The same things were measured in two ways. Each way mixes the same 10 hidden numbers, adds some noise and spreads widely along 6 directions of its own, which tell nothing about the thing.
Some things both ways: the first way, then the second way.
 -5  -4   9  -1  -8  -3   4 -11   8  -1 -15   8  19  22  16   8   7   9 -14  18 -16 -30
  4  -6   6   2  -1  12  18   5  -4 -17  -8 -16  -4  21   1  -8  15 -21   8  12 -10

 -3 -17 -12 -18   7  21 -23   4  -8   0  42  -9  -4 -36 -23  -3  -4  -4 -16   6   5  23
 14  -8   2   4  27   8  19  -9   3 -11   1 -11  -1 -16   9 -19   1  21  24   3  21

-14   6  -2  -4 -22  -6  17  -9   9  -4 -13  19   6  11   9  11  11  -7   8  11  17  16
  5 -20   0 -19  10 -15   2  -5 -11 -15  -8  -5   3  -9  20 -10   9   2 -12  -3  11

-10  12 -15  -2   2 -10  14  16 -11 -24  -9   3  -6   4  -4  -1   4 -12   4  -1  23  25
 11  15  23   8  33 -19 -22 -33   5  -7  -1   6  -4 -18  10   2 -20  29 -33   3  13

  8 -17 -12  -1 -15  -2 -13  13  24  -7  -4  -4  -5 -13  -5 -12  21   9   0 -17   5   3
 -1  17 -11  28 -11  11   5  27  -4  19  21   8 -12   3 -18  10  17  22   2 -12  -1

-15   0  -5  -7  -4   5   7  11   8 -21  11   3  -6 -38 -30   9  11  -4  11 -13   2  31
 13 -33 -39 -18 -21  11   8  32  -2 -24  12  -9 -15  -3  -1   6  26  -4  15   0 -14

  5 -11 -19  -9 -13   9  11   6 -11   4   5   7   5 -11 -11  13   3  -6  -7  22  -6   7
  4   9   7   6   6   8 -17   9   3  -5  -7  13  -7 -17  -6  19 -18  18   6  -6  12

 -5   5  -7  10  12  -3   8   0  10 -26 -16  -4 -11   8 -15 -18   3   8   8  -4  12  15
-11  -1  -1   0  -1   1   1 -18  -4  19   6  22  25   6   7  -9  14  -9 -15 -10 -13

-11   2 -11  11  -9   1  -7  11   0 -19   6  -1 -18 -24 -16  -2   1 -11  -7 -19  14  26
-17  -1  -6   2   8  -3  26 -12   7 -10  -4   9  12 -23   5  -4 -13  23  -8 -11  -3

-15  12   2   9 -14   7  -3   5   9   1  -5   2  -1  -5   2  -6  10  -9   4  -6   3  -3
  3  -2  -8 -13 -32   9  -4  14 -12   4   9  11  -5  -5   3  13  -9 -15 -34   9   7

 -3 -26 -12  -9  33  28   1   4 -15   6  25   0 -20  -5 -37 -39 -18   2   7  -2 -14  18
 25   4  -8   4 -10 -20  13 -14   6  19   9  16  13 -19  31 -10 -27   6 -11 -21  18

  2   6   9 -11 -30  12  28   4  12 -11 -23  11  24   0   4  19  29   5   7   6 -17  -1
 -7  10 -39  -5 -15  19   2 -12  -4  23 -10   4   6  -3  12  -9  20  -1  -2 -11 -18

 -3  14 -28  -1  -7  -1  -6  22  14 -17 -10 -11  11 -13  -5   6  27   4  -4  19   7 -14
 25  12  18   6  13  -6 -16 -19 -10   7 -13 -25  -9  23  13 -18  11 -11  23  10  10

 -3 -18  -1   9  -3   2 -18   3   2  -1  -7 -16   2 -12 -13 -15   5   3  11 -15  -7  -2
 -8 -10 -18 -25 -29  19  35   0  -6  10 -17   9   5   0  16 -13   5 -20  -3  -5 -10

-17 -14   7 -21  28  21  22  -5  -9   5   9  14  12  35 -24 -15 -10   5  -7  29 -18  -1
 11   4 -10   2 -11  13 -11 -29  22  18 -13  15  20 -12  23  -3 -26 -28 -23   6  -1

-21   5   2   0  -8   0 -12  -1  19 -18  -6  -1  31  -9   0  24  28  -2  10  17  14  12
 -2   6  12  12  21  -6  12 -12 -21   0  -3 -16   9  25   1 -22  33  -2  22  -6  -8

 -8   7  13 -12  10 -28  29  36 -16 -19   8  -1  12  17  -9  17  15 -29  16  12  48  54
 10 -37   9 -45   9  -5   7   3  -7 -34  -4   1  -9 -13  20 -11  -3   8  12   9  19

 -7   5  -5 -10  -8  27   4  -2 -13  18  -1  -6  -2  -8 -12 -18  -6   0   4   0 -18  -9
-18 -10 -10 -16 -16   8  -5   3 -11   5  -4  13   9  -2  -5   4  15  -3 -14 -10  -9

-12  -6   4   1   1  -9   4   5  -4  -4   3   1   7  -6 -12  13   3  -7   6   3   3  14
 13  10   2   0   0 -11   4 -24   5   2 -10   0   4  -4  22  -9 -20  -1  -4  -3   2

 30 -17   5   9 -29   8  20   3 -35  -1 -15  -4  -7 -14  -1   2 -10  -8  -5 -16 -31   1
  5  20  20   7  11  14   7  -8   9   9  -5  16 -15  -1   3  -4 -10  23 -23  -5   9

 -6   3  -1 -19 -20  18  21  -6 -21  -1   2  15  14  20   5   5  -5 -13 -25  34   0   2
 12 -32  21 -12  12  -3   8  13   5 -31 -11 -16  -9   2   9  -9   7 -12   8  16  19

 -6 -12  20 -13  -8  -2  12  10  24   6  -8  -7  28  17 -22   5  28   8  15   5   9  21
  4   7   8  -6 -12  21  -5   1  11  24   7  26  -6  12  12  -9   1   4 -17  -6   9

-15 -24   1 -32  12   7   5  -2  -5  33  -1   4  13  28  -7 -23  -2   7  16   4  -9  -6
  5  15   4  16   7  -1 -37  -3   1  12   5   4 -10   7  -7  10  20  10 -34  -2  -4

 -9  22  -1   4 -38  10  15  -5  -7 -22 -11   4   6 -22   2  18  11 -19   4  10  15  28
  5 -19  -1 -19   4 -14   5 -10 -17   2  -8  -5  10  -4  17 -17  19  -6  -1  -7   9

 -5 -14 -26 -11  31  11  -7  20   1   1  11  -2  -6  19 -20 -35   1   4  -2  12   7   2
 -9  10  20  17  31  -4   1 -24  -4   7  -9   0  19   2   4 -18   9  10   5  -9   7

 -2 -17   3 -14  -8  -2  10   5  -1  15 -14   2  23  20   5  -5  12   3   5  18 -21 -32
 -1   9  -3  11 -11  -8  13  21 -11 -11  -2   2 -11  -2 -17  17  -5  20  11 -26 -11

 -8  -5   6   6 -18 -18 -14 -16  -6  10  11   4 -11 -29  19  19 -12 -10  -1 -14   1  -3
-22 -10  -8  -3  26   4  18   0 -23 -39  -1 -12   2 -16 -22   4  20  28   2  -4 -14

-14   0  -2   0  -7  -6  12   0 -16   1 -21   1  14   2   0   6   5  -9  28   5  -3   3
-18 -16   9 -19   5  -4  -5  20 -28 -30  -3  11  -8   4 -24  19  23  15  -9 -17 -18

Other things, the second way, with their names:
<384>:  -9   0  -5  -4   2   2  19 -15 -23  10  -8 -23  10  27   8 -32  41 -12  19  -2 -10
<268>:   5  -4  10   5 -14   4 -25  25  19  12  26  26 -16  13  -5   9  10  11 -11   0   5
<972>:  17 -19   8 -28 -19 -24  16  27   8 -27  14  22 -25  -6  25  10 -27  13   3   0  10
<837>:   6  29  32  18  12 -40 -29 -33   8  21   4  10   4  25  22 -12  -3  10 -15  -7   0
<412>:  -1 -12  -7  15   4 -26  21  16 -11 -12  17   3   9  -3 -10   2  15  22  16 -32  -9
<518>:   0   9  -8   2  -2   1  -5 -26   5  22 -14  14  22 -21  14  -2 -21  -3  -4 -12   6
<225>: -18  -7   1 -20 -15   0  11 -15   5 -12 -23   1   3   2  11  -3 -10 -15 -22   6 -15
<586>:  -3 -13  29  11  30  16   6  17   3 -30   7 -12 -16  24 -22  -6  31  10  24  16  -1
<546>:  -1 -15   0  -8 -22   1  21  26 -19 -10   4 -20 -10  31   1  -8  33 -32   7  19  -8
<364>:   3 -23   4  -6  -2   1  23  27 -15  -1   7  -4  -4  14  -3 -14  34   2  26 -11   7
<342>: -14   0  13   8  18 -28  21 -27 -19 -16  -7 -22  19   7   3 -18  12  -2  -9  -1  -9
<930>: -17  -5 -19  -2  -6 -10  19   8  -8 -15  -2  15  15 -34  -2  14 -19  22   3 -23   0
<816>:  22 -19  -2  -6  22 -17  21  -2 -21 -21   2 -18   0 -11  11 -16  12  16  17 -13  16
<262>: -20 -14   2 -15  -6  -8 -21   8 -10 -15 -21  -1  -3  -6 -11  18  11  -1  -9  -1 -10
<921>:  -3  -2  -6   1 -12  14  24  16   6  -5  19  20  -6  -1  -6   3  -5  14  15  -2  -7
<226>:   3  21 -17  19  -4  20 -20  -7  -3  20  13  13   7  -9  -5  12   2   0 -35   2  -3
<567>:  -7   5  -4  -3  14  12 -20 -27 -22  13 -22  -1  22  -7  -6  -3  17  -7   7  -8  -6
<119>:  -3 -20 -11 -14   3 -15  23  12 -28 -26   2  -9  -4  -6  -6  -2  26  20  -3 -24  -9
<431>:  27  -4   5   9 -14  -4 -24  13  -8   7  15 -14 -16  22  -5   5  27 -22 -22  14   2
<193>:   1  -7  -2 -15  -5   0  12   9  -7 -18   6   5 -15  -9   1   6  -7  16   5   0   1
<786>:   9 -11   1 -12   9  -6  15  -4   3 -16  -9  -7  -7   9  19 -19   9   9  28  -6  -2
<849>:   9 -22   3   5  14  -7  17  23  -4 -33   9 -16  -7   2  -7  -4  15  15  41  -3   5
<171>:   1   3  17   4  -2  16 -28  -2   2  10  13  19   8  15  -8   7   3 -15  -3  11  -1
<869>:  17   0 -13  -4 -18 -28  24   7  -9   3   6   1  -3  -1  24  -7  -8   6  26 -18   1
<396>:  -5  16  10  45   2   0 -10  10  -9   3   6  -2  18   6 -36  21   4  -5   1 -16 -10
<583>:  12  10  -2  22  -3  15 -10   7   4  -2  -2 -18 -16   9 -13   8  10  -9  -9  15  -4
<434>:  -1 -27  22  -6  23   8 -17  21  -1 -36  -3  -5 -12  13 -16   5  31   4   5   7   0
<438>:  -9  18   2  18  11 -21  10  -8  12  -9  12  12  -3  -5   6   1 -12  36 -10 -11 -10
<828>:   2   0  29   1  34  -7   6 -34 -12   5  -8  -3  20  22   6 -33  19   5  43 -13   0
<38>:  -2 -19 -11 -29   2 -16   8  -9   4 -19 -25   1   0 -35  34  -5 -17  10 -21  -3  16
<346>:   1  13   6  -9  -2  -4  -7 -21 -11  12  -8  13   2  -8  11  -1 -11   7 -42  -8   6
<163>: -26 -18 -27 -11  -6  21  32   4 -18  -2   1  18  30 -18 -10  -4  12   4   9 -25 -13
<25>:   4  21   1  30  -3   4  18  -1  15  14  12  11  -2  -8  -2   1 -16  19 -19  -9   4
<165>:  17 -14  -2  14  -6   4  -8  25  -6  -5   2 -21  -5  13  -8   3  24 -23  31  12   4
<123>: -23  26 -10  14  10 -22  47  -7 -22 -14  -4 -14  -5  -5   2  -9   3  38   8 -16 -17
<850>:  -8 -24  10 -18 -10  -5 -20   6  -1  -9  -5   2   2  12   5   1  17 -21 -15  10  -1
<360>:  19   2 -11   1 -23   7 -17   9 -12  15   9   4  -1  -1  -3  11   0 -15  -4   1   5
<846>:  15  10   5   3  -9 -33  25 -30  23 -14  -2   9   8  -9  36  -6 -58   1  -1  -4  -3
<638>:   9 -16  20  -6  25 -13  18  -3  -2 -42  -5 -12  -6  -6   2  -5  -9  13  21   6   6
<37>:  -1  10  -1   4  -9   4  -7  21 -17  -3   6  21  -8 -15 -17  30  -9  17 -24 -17   0
<201>:   7  11 -17  -5 -23 -10 -15  -2 -28  29   1  16  15 -37   9  15 -23   3 -23 -18  27
<755>:   5  -7  34   6  21   2  18  23   7 -39  11 -11 -35  22 -15  -3  10  28  23  11   2
<879>:  36   5   7  -4 -15  -3 -36   2 -10  32  -4   3 -10   9  21   0   8 -23 -21   1  24
<862>: -10   1  13 -16 -13 -26 -11 -12   2  -4 -29   7   4  -6  18   9 -23  -8 -16  -5   0
<549>:  22 -30 -23 -10 -16  -2  24  47  -2 -23  27  -4 -31   5   1   1  26  13  44   2  -3
<212>:  17   6  -1   6 -26   4 -32   3  19  26   1   0 -13  25  10  -1  11 -24  -6  14  -3
<480>:  13 -28  27 -17   7  -6  -2  29 -17 -26  -8 -21 -25  22  -6  -4  32  -5  30  10  12
<810>:   1  15 -23 -15 -17  -4  27 -13  -1   9  -8  10  -5 -26  32  -8 -31  21 -11 -10   7
<848>:  -6  -4  19 -11  14   2  20 -31  17 -10 -18   7  13  -1  20 -23 -20   4   6  -2   3
<80>:  23  16  -1   6 -20 -10   6  -1  20  -1  -2  -3 -18  -2  26   1 -37   1  -6   5  13
<709>:  13 -12  -7  -3 -21 -25   7  25   8 -21  11  13 -10  -4   6  18 -22   5  33  -8  -9
<323>: -13  -2   8   4   7   0  20  26  -7 -17  16   8 -16   2 -16   5  14  34   5  -8  -2
<739>:  -2 -12  -3 -12  -9   9  29  -2  -9  -2 -11  -8   7   4  11 -16   7 -18  10   4   2
<545>:  -2 -20  -6  -4  19  11   1  33 -16 -23  21  -4 -22   1 -18   0  46  37   8  -6   4
<441>:  -3  14  12  -4  -3  -2 -23 -19  -5  16  -5  13   4   8   4   0  -2   0 -11  -2  -3
<701>: -23 -10 -11 -12 -14  16  17  15  -9  -5   7  11   2  10   1  -4  24  -7  -1   5 -14
<142>:  29   7 -18 -15  -9 -25   2 -15 -29  -4   0  -4  -5 -23  20   5 -18  10 -13 -13   7
<690>:  29   8   4  14 -29 -12  -6  22  -2   6  20  -2 -16  25   1  11  -2 -20   6   7  -4
<941>:  -1  14 -11  22 -24  -4 -11  19  17   9  22  22  -4  -9  -8  24 -20  14  -5  -6  -2
<856>: -21 -18 -18  -7   0  12   3  -9 -24   1 -22 -14  29   0 -11  -9  37 -23   4 -11 -15
<265>:   3  -2  17   7   9 -10 -11  11   0 -25   2 -10 -19  23  -7   6  16   0   3  14 -12
<60>:   8 -11 -43 -14 -49   6 -16  26   3   8   7  21  -7 -10   6  28   2 -19 -41  -7 -19
<86>: -26   6  -3  15  11  13  19   7 -28   1   1   5  23   0 -20  -1  24   9  12 -20  -8
<28>:  27   2  25  10  24   1  -7 -12   8  10   1   4   2 -13  13 -12 -17  10   9   2  36
<683>:  -7  24 -14  17   9   1 -20 -29 -14  19 -13 -14  15   1   2  -6  16  -3  -1  -2 -11
<313>:   0 -18 -10 -14  -4   5  10  31 -18 -20   6   8 -15 -15 -16  15  14  27   7 -19   0
<75>:  11 -16  13  -1   6 -39   6 -10  13  -9  -2   3  11   2  22 -14  -8   5  25 -17   3
<316>:   0  10 -10  16   0  -5  -1  -5  -5   4  -2  -1   5  -1  -8   4   7  10   5 -18 -13
<552>: -11   6 -10  -1  -5  -4   4  -5  -5  13 -11   1   6  -1  11  -9  12   5   3 -11  -2
<17>:  14  24  -2  18   3  19 -20 -11   3  20  14  12   1   1   1   1  -7   7  -2   1   6
<414>: -14 -17 -12 -13 -19 -14  29   9   0 -14   2   4   8  -3  18  -4  -1 -11  -4   1  -8
<378>:   1   5   4  19  19  -8 -12 -12  10  -5   0   8  12 -30  -4   9 -21  27 -17 -15  14
<49>: -18  -7 -20  -2  15  -9  21 -17  -6 -29 -16  -3  20 -36  -4   2 -12  32 -21 -34  -9
<180>:  -5  -5  12   9  16 -41  24 -11   2 -24 -18 -16   1  12   8 -11   9  10  19 -17 -22
<30>:  17   3  -8  11 -13  -7  15  11 -12  -2  -1 -14  -3  -2  -3   3  -4  -1  12 -13   4
<325>:   5  -4 -25   4  -7   0  22 -12  11   3  -9 -15   5   6  24 -22  13 -12   8  -1 -13
<749>:  -4 -12 -16 -21  -1   5  32  -2   9 -25  -6   7  -3 -24  22  -7 -21  17  10   0   4
<282>:  -2 -16 -21 -19  -8   0  11  16 -12 -26  -3   4  -6 -25   2  14  -6  16  -3 -10  -1
<207>: -22  11   1  -2   1   1  -1 -13   2   3 -20  17  19 -13   9   2 -22  11  12 -19   1
<3>: -16  -8  21 -12  44  20 -11 -28 -13  -5 -17 -10   7  -3  -3 -23  33  12  -7  13  11
<689>:  -9   8   1   9  17  -4   8   3 -31 -11   6 -11   2  -2 -14  -1  20  22   5 -10   1
<494>:  -4  24 -23  -3 -25 -19  -6 -35   3  23 -19   6  14 -15  26  -1 -30  -4 -14 -13 -11
<844>:   5 -22 -17 -13 -13   5  30  16 -16 -29  -6 -17  -1  -8   0   1   2 -14  12   3  -3
<700>:  15  -2  22  19  13 -33  -8 -20  -6   6 -14 -14  19  13   8 -10   8 -21   6  -8   0
<13>:  25   4   1  28  21  -8   4  -5 -17   0  26  -2  19  -8  -4  -4   2  10  19 -12  14
<896>:   3 -12 -11 -18  10  18  21 -18 -13  -6 -15  -9  10 -10  17 -21  12 -12   2   9   4
<893>:  10 -14  18 -15  19 -11 -29 -13 -15   6 -14 -10   0  17  12 -18  40  -9 -11   0   7
<780>:   6  23   2  24   9 -39  16 -15   2  -6   5  -3   2  -7  16  -2 -23  25   4 -15  -2
<669>:   7   8 -13   7  -4 -33  -3 -12  13   8   3   5  -3   3  20  -7   1  21   6 -22 -15
<489>:  12 -32  -7 -19   2  -6   4  15 -12 -25  -6 -22 -12   4  10  -7  30 -14   8  15   3
<442>:  18  -9 -19  18  -9   4  31  28   9  -4  19  -6 -11  -5   0  -3   7  12  29  -5   5
<764>:  17 -18  -7  -5 -17 -30  -3  26   2 -29   7  -1 -13  -9   3  20 -15   9   6 -13   0

Some of these things the first way, each followed by its name:
 -2   7  -9 -13 -29   1   8 -21  13   0 -22  -2   1 -13  -2  10   4  19   0  -2  -5  -1 | <669>
  4  -7 -12  -7  -7   6  12  18  -9  -9  -6  -3   0 -11 -10 -12  11  -5  12  -1  -5   4 | <313>
 -9  -9 -10   5 -17 -14 -17 -21  23  -3   8   5  -7 -30   2  14   5   2   4   4  14   7 | <816>
 -1  18   0   7 -20  -5   7  -2  10 -14 -12  -9   3  -2  -6  13   6   5 -21  11   5  -5 | <848>
  8   7  -2  -5 -14  18  26  28 -38  -9   5 -11  -9 -25 -30   1  -5 -18  -3 -12 -11  28 | <212>
-14 -26 -13  -2  35  -8  -8  47  -3   5  21  -4  -9   2 -36 -20   8 -10  10 -19   7  19 | <80>
  6   4 -17  -6 -16   0  28  -4   8   2  -5  19 -24  17   1 -14  -8   5 -26  14  -5 -19 | <378>
-18   5 -12 -13  13  -4   3  19  25 -21 -17   5   8  25  -6 -11  25  13   4  -5  20  11 | <438>
 -4   2 -28   3  21   9 -15  20  23 -15 -15  -7 -12  10 -10 -39  17  19   3 -15   4  -9 | <701>
 -9  24 -12 -19 -19  49  -1 -15  28 -13  -3   3  26 -23 -11  17  26  24 -18  35 -24 -16 | <17>
 -2   1 -13 -10 -14   1 -28 -19  18  16  -6 -16   3 -13  13  -5   3  23  -9   3  -5 -32 | <193>
-12   1 -19   1  -5  11   7   7   3  -9   6  17  -9  -7  -9  -4   6  -9  -3   7   5  13 | <930>
 -2   7 -11  -9  18 -14   9  30   7   2 -18 -14   6  34  -5 -24  16   6  11   9  12 -16 | <441>
  5   2   5   6 -28 -10  19   4  11  -7 -14  11   7  11  16   8  16  -4 -11  17  -9 -30 | <30>
 -1  -4   7  -6 -24   8   1   5   2   3  -8   5  16  -8   9  13  18  -5   7  -7  -4   6 | <810>
 -6  -4   3   0 -12   1   8  -3 -22   5  12   1  11 -27  -8  25  -2 -20  10  21  -5  14 | <567>
 36 -18  -5  16 -17 -22  14  14 -12  -8  -7  -8 -30  -8   2 -14  -7  -8  -3 -19   5   7 | <364>
 -8  -8  12   7   1  -2  32  13 -17  -8   8  21   4  21  -8   5  -3 -25  -9  24 -11  -2 | <396>
-36  -2  -7 -13   6  16 -31   7  20   6  16   0  24 -15  -6   0  26  -5  16  10  11   5 | <689>
-11   6 -10  13 -22  -2  -7   6  -2  -6   8   4  -6 -45  -5  27   8 -16   6  -8   3  16 | <683>
-12  -9   8  -2  -7 -16  -6  -5  -1   9   0  -6  -4   0   1  -9  -4  -4   7 -10   7  -2 | <431>
  0   3 -21  -6 -22 -11 -10  10  -2  -3 -11 -15  10  -7   6   2  13  -4  -5  16  18  -5 | <480>
-36 -17   1   1   3   3   1  -1   2  22  22  17 -13 -20 -28  -5  -8 -15  15 -13 -12   8 | <49>
 18   6 -18   7 -36  10  14   4  -5  -3 -19   6 -14 -14   8   0   4  -1  -7  -7 -13  -7 | <552>
 -4  22 -10  -8 -14   4  11  30  -7 -21  -3  -5   7   0   1   1  20 -16  -6  11  26  19 | <3>
  5 -13 -19 -21   5  10   0  20   9   0   5   0  -9  -8 -12 -24  13   9  11 -13   3  11 | <545>
-16  12 -22 -11  -4   1 -33  22  24 -25  -7 -27  17 -18 -13  -2  31  13 -12   0  20  -1 | <755>
-20  -3  -9 -18 -19   8  -1 -24   5  11   0   6  14  -8  -9  16   0   6  -6  23   1   6 | <434>
  6  -7 -10 -39  -3  46  -7 -10 -18 -10  14 -12  16 -31 -11  -5   2  14  -9  12 -17  13 | <549>
-12 -14  10  -3  10  16   0  -7   6   3  17   3   4  -7 -19  -8   0   0   6  10 -10   7 | <163>
  6  -9   2 -23  10  19 -12 -10   6   3   3 -17  12   6  -4 -18   1  25 -16  10 -14 -20 | <921>
-14   0 -14 -17  26  -6  -3  12   1 -11   4  -2  10  25  -1 -12   5   4 -11  25  14  -9 | <638>
-20  -2 -16 -23  14  14  -7  16   9 -14  22   0  13  -6 -21  -2  17  -1  -8  24  15  16 | <849>
 -9  -5 -11  -5 -29 -17  21  -3   4   6 -16  26  -5  21  16   8   6 -11   1   3  21  16 | <38>
-11 -17   0   0  -8 -25  -9  -9  24  11  -3  -1   2  -5  -3   5   7   8   7  -1   4  -9 | <316>
 -4  -7  -2  -2   9  14  -6  14 -11  -3   6  -7   5   6  -6 -19   2  -6  -6   7  -6  -8 | <739>
-22 -15  -9   6  22  -3 -40  18   3   3  11 -16  -1  -9  -9 -25   6  -5  12 -21  13   3 | <546>
-26  16  -1 -26  -9   0   3  -7  15  -9 -24   6  42  31  16  16  25  11  -6  30  11 -13 | <265>
 12  11 -28 -10 -13   5  11   5  28 -26 -13   2   2  22   1 -11  21  15 -31  41  18 -13 | <28>
-27   8  -6 -35 -10   9 -27 -16  46  -2  -8 -11  47  22   8   7  34  30 -26  42  17 -26 | <586>
  4 -27 -19 -15  19  15 -16  17   7 -16  23  -7 -13 -15 -27 -30   5   8 -12  -8   0  12 | <442>
  9   3  -9 -18   2  15  28  -8 -33   3   2   0 -11  11 -12 -12 -25   0 -15  21  -8   4 | <75>
  5  -5   5  -3  -3 -23  10  -9 -10  21 -14  -4  -6  18   6   2 -13   4  10  -6  10   7 | <837>
 -9  -5 -13  -8  -1   5 -13  -4  18  -8  -7  -3  14  -9  -4   0  18  11  10  10   6   4 | <869>
-14  -5   6  12 -38 -24  21 -24  31  -7 -35  20  -5  -3   2  18  12   7  19 -17   1   9 | <60>
-25   5 -17  10  -5 -21 -23  -7  35 -12 -14  -1   8 -22   7   8  26   7  28   1  18  -7 | <142>
